There are 5 ways to turn a row about zero (a turn may also mirror it). The second row of each pair is the first, turned, with some noise. The first 45 pairs use one turn. New pairs use 3 turns, one after the other, and a turn may come again.
Known pairs, each followed by its turns in order:
[-8 -8  9 -6 -6 13 -4  5]
[ 16 -11   3  -3  -2   7  -3   1]  Z

[-26 -17  -5  -3  -8   1  -2 -20]
[ -6  -1 -14 -17 -12   2   9  27]  W

[  1  -4 -19  16 -34   6  14  -4]
[ 14  31 -13   3 -16   5  24  -2]  W

[ 12   5  -8  -3 -26  41   6 -11]
[ 17 -30  -9  32 -12  -9   1 -12]  Z

[-34   0  10 -20   3  12  -3   0]
[-32  -5 -13  -5  13   3  -1  20]  W

[-18  -3  -3  19  -9  10  11   3]
[-10  21 -15  -9 -11   7   1  -4]  W

[  9  -1 -16 -18  29 -21   9  24]
[-15  -6  -3 -27  18  23  20 -19]  J

[ 12  -6  -2  15  -4  10  10 -11]
[ 13   9  -7 -20   0  -6   0   3]  L

[ -5  -8 -16  -4 -18   7 -10  -7]
[  8  -8 -14  -3 -20   6   8  -4]  Q

[-17   0  -2  -3  -3  -7  -3  20]
[-20   1   0   3  -4  -5   9 -14]  Q

[-11 -20 -12 -10  14   8  -5   9]
[  7   4   7 -21  16 -11  13   2]  J

[  7 -20 -12 -17   2   4  24  19]
[-16   2  15  25 -19  15  14  -1]  W

[  5  11  20  -3 -18 -16  -5   1]
[16 -4 -9 -1 24 15  3 -5]  W

[-10 -13 -14  -5 -11  14 -18  11]
[-16   8   8 -12   2  -8  25   4]  W

[-2  7  9 -9 -2 -9 15  3]
[ -3  -1   7 -13   1 -14   3 -10]  Z

[15 26 -8  6 -9 28 40  4]
[ -7  -4 -40  13  12  18 -13  33]  J

[ -3  -9  19 -12  36   4 -11 -15]
[ 27  26  -4 -12   1   0   7 -25]  J

[ 26  12  14 -19  14 -40  -1 -16]
[-22  14   6 -14  34 -34  -8  11]  Z

[ 0 -5 23  8  1  8 -5 20]
[-9 20 10 14 16  0 -5 -3]  J

[  7   4   3 -17   8  -3  22 -24]
[ 21 -12   0  -3  -4   7  -8  27]  L

[ -3   9  -6 -21  -3  -5 -11 -28]
[ 17 -11  12   9 -25 -10   3  15]  Q

[  6  -1  -2  -5 -10   3  -1  -2]
[ 4  4  2  5  5 -1  9  5]  W

[ 0  0 -5  0  0 -4  9  5]
[-4 -3  0 -3  3  7  5  6]  J

[ 13  16   6 -25  -3  27  -3   1]
[ 32   7   1  20  -1 -12  -4 -18]  Q

[  2   5 -25   7  28  -7  23  -2]
[ -9 -19  12  14  18  29  -9   6]  Q

[13  4  8  0 15 -3 -1 -4]
[ 2 14 -3  1 13 -9 -7  1]  Z

[  4 -12  -7  -8  -2 -18 -20 -16]
[  5 -17  -1  -8 -10  -9  15  18]  Q

[ -1  10   3 -34  -9   0 -10 -17]
[  5 -13  -6  12  20 -10  12  28]  W

[  1 -28 -18  14 -10  17   3  10]
[ -2 -10 -31 -16   3  18  -1 -11]  Q

[-12   6  29 -14  -3  -3  13  -5]
[ 13  -3  25 -16   2 -16  -3 -10]  Z

[  6  34 -10  -1   6  -5   4  -5]
[ 9  8 24 19  1 15  7  2]  Q

[  2 -18  25  14 -11  21  16  31]
[ 11  30 -14   0 -12  15 -14 -35]  L

[-20   5 -21  -1  -7 -12   4  16]
[-22  -5   0 -15 -20  13   7  -7]  Z

[  8 -17   5   0 -31  -7  -8 -12]
[ 13 -20  23  12  -6  -6 -18   2]  J

[ 18   3 -10   6  20   8  -7  16]
[ -5 -15 -13 -14  11   4   4 -20]  L

[  4   6  22 -17   2   2   0  -6]
[ 11  -5  12  -7  11 -16 -13  -3]  Z

[-8 14 -2  4  5 -1 11 24]
[-25   9  -5  -3   5   8   5   7]  J

[  9  -8  19   6 -14   5  -1 -14]
[  1  14   1 -15 -20   2  -4   8]  L

[  1 -10 -13  19   7   8   1 -17]
[  7   7   9 -24  13  -8   2   2]  L

[ -7 -31  -6 -10   0  -9  12   8]
[-19 -20 -25   2   4  -7  -3   3]  Q

[ -3  -3 -10   2 -11 -27  -1  -9]
[  3  -4   9   8  -7 -29   1   9]  L

[-17   8  -6 -13  -6  -7  -3  18]
[-9 -1 -1 28  6 -1  2 -5]  L

[-15 -23 -14  -8   5   5 -24  -4]
[ 12   0  14 -19   4 -29   9  -6]  J

[-10   7  14  -6  -4  -5  -1  13]
[ -2   2   1  18 -11   7   1  -8]  L

[  8 -24  13 -35   9 -19  16  -8]
[ -3 -13  11 -19  45  -5   5 -12]  Z

New pairs. What belongs after each?
[-22  -6   0  26 -16  12  20  13]
[ -9 -13   1  -2   0  -6  41 -10]  W J W

[-14 -14  17  -9  22  -4  13  15]
[ -5 -26 -20   7  -7 -20   1  -6]  Q W Q

[ -1  23   3  -2 -12  -5  -6  17]
[  9   4   4  -4  21  12  -3 -16]  W L J

[  5 -30   6  19  14  -2 -10   9]
[-11   0   8 -17  13 -19  16  20]  Z Z L

[17 19 -1 26  8 11 -7  4]
[ -7   5 -23  -4  28   3   1  12]  W W Z

[ 14 -19  -5   6  15  -3   8  14]
[ 13   6   7  19  -3   5 -22  -4]  Q Z Z

[ 10   0  -5   4 -15 -17  14  -4]
[ 17 -11  -5  -5 -11  10  13  -2]  L L W

[  2  -7 -21  -4  27 -13  50   1]
[  2 -36 -18   5 -27 -36  11   9]  L L Q

[ 12   1   8  -6 -20  -1   3  -1]
[  9  12  -3  11   6  -1 -17  -2]  W Q Z

[ 20  -3  54  -5  23  -4  -3 -10]
[ 16  45  -4 -26  26 -10   1 -14]  Z Q Z

[-13   5  -4  24 -11  -9  -1  -9]
[ -2  -3   4 -14 -20  20  -3  -9]  L Z J

[ -3 -13  17   5  -2   9  25  -3]
[ 12 -19  -8  -2 -14  -2 -18 -10]  Z Z W

[ -7 -11  -5   3 -26  -4  31   3]
[  4  16  17   5  20 -11  18 -17]  Z Z Z

[ 15  31  32   1  24  -5 -24  -9]
[-20  20  29  12 -10  16 -36  11]  W L L

[ 4  1  4 -4 18  7 -5 -7]
[ -7  -2  11 -13   7  -2   3  -7]  W Q Z

[17  4 14  1 -2 -2 -9 13]
[ 8  6 15 11  7  5  4 13]  L Z J

[-1  0 16 17 15 36  2 -5]
[ 33  16   0   7  -2  -5  -8 -25]  J Q Z

[11  2 -5  0 -4 32 -2 -2]
[  6 -20 -12 -11   5  11   6  17]  Q J Q

[-16  -9 -13   4 -11  26  -3 -25]
[  3 -13   3  18 -11   2  33  15]  W L J

[-10   2  -5  -4  -9  -9  -3  -4]
[ 2  6  0 16 -4 -2  4 -2]  L Z Q

[ -5   2 -18 -11  21 -21  -8  10]
[ 18  12 -13  -2  -5 -23 -10 -12]  Q J Z

[-16 -10 -20   7  -3   7  29  -6]
[ 10  13   9  -5   2  20 -23 -18]  J J Z

[  4 -10  19  -9  28  18  14   8]
[  2  -4  -6 -23  12 -25   0  23]  Z J L

[ -4 -12 -15  19   7   7  -2  20]
[ -9  11  -9  11 -16 -16  17  -6]  W Q L

[-11   0  10  -8 -22   4  -5   9]
[ 12  -6   7  17 -14  -2  -2  11]  J Q L

[ -4  10   2  10 -18  13 -22   3]
[  0   5   2   2  25 -16  13   2]  L W L

[ 23 -23 -26  -2   3  -2   4 -21]
[ 19 -22   3  -5  -4 -21  30   4]  J L Q

[ 17  -1  10 -12 -13 -10  10 -11]
[-13   6   9  11  17   0  20   0]  Q L Z

[ 15   2  -7 -14  -9  23   4 -12]
[  7   1   9 -15 -30   5  -2   3]  Q J W

[ -3 -16  30 -12 -13 -19   4 -13]
[ 17  20  12  20  11 -24   4   3]  Z W J

[-10 -17 -13  -1 -21  -7  -8   3]
[ 17  -8  -5   3 -16   3  -5  23]  W Z W

[ -5 -18  16  -6 -31  18  -3  38]
[ -3  17  -4  26   0 -49   3   0]  L J L

[ -6 -12  -1  13  -5  16   9  11]
[-16 -10   5   9  -5 -11 -14  -4]  J Z Z

[ -4  -3  21  13  15 -16   0  -3]
[ -9 -18 -11  12  -1 -15  14  -3]  L Q L

[-28   4   5  10 -10   2   6 -18]
[-9 12 14 -6 -1 -5 30 -8]  W W Z

[-19 -11 -37  -2 -20  17 -18   2]
[-17   8  -2   5  22  13 -24  37]  J J W

[  5  -9 -12  -2 -12  -6 -10  35]
[-10 -20  19  -2  22   1  14 -15]  Z L L

[  2  -3  -5  -9  10  -1  -2 -10]
[  5   9   0   4   7   2 -13   2]  Q W J

[ 7  9  1  3 -1  0 11 20]
[ 10  -3 -15  -1  10   2   1 -15]  L Q Q

[ 16 -14   2   7  -6  -7  21  15]
[ -4  17 -17 -11   8 -21  -2  10]  Q Z W

[-16   6   2 -15  15  12   1  12]
[ -7   1   5   4  10  13 -15 -19]  Q Z W

[  2 -10  -6  16 -35   9  20  -6]
[-28  16  15  -6  -6 -16  21  -7]  Q W Z

[-18   9   5 -13  15  20  10  15]
[  1 -10   7 -37  -4  -6  -2   8]  W W J

[-28  25   3  17   0  -1  -2 -21]
[  1  -9   1  11 -41  -6   5 -10]  Q L Z

[ -7  21  -8   7  17 -13   6  -1]
[  0  -2   2   6  -6 -12 -11 -28]  J L W

[ 25  19   3 -16 -10   4  21   2]
[ -6   4  32   5   1  19  -1 -18]  Z L J

[ 32  18  13  22  14  12  -3 -17]
[ -4 -32   8 -22 -22   2 -25   0]  W W L

[  7   6   1 -18  29   8   1  15]
[10 16 24 10 -6  9 -7 20]  J Z Z

[  2 -11  18  -7 -30  -3   3  13]
[  4 -12  15  12  12  24   9 -16]  W J Q

[  1  30   1   7 -13   9  -5 -10]
[  6  -8 -10  29 -12   5   5  10]  J W W

[  4  -8 -28  33  12  -5  -1 -14]
[  9  -5  21   8 -32  20  16   7]  Z W Q

[  7   2   0 -11   8  -3   6   6]
[ 9  7  8 -3 -3  5 -9  3]  Z Z Z

[20 -9 11 11 13 -7 10 -3]
[ -9  -7  -3 -10   7  -2  25  -9]  L L W

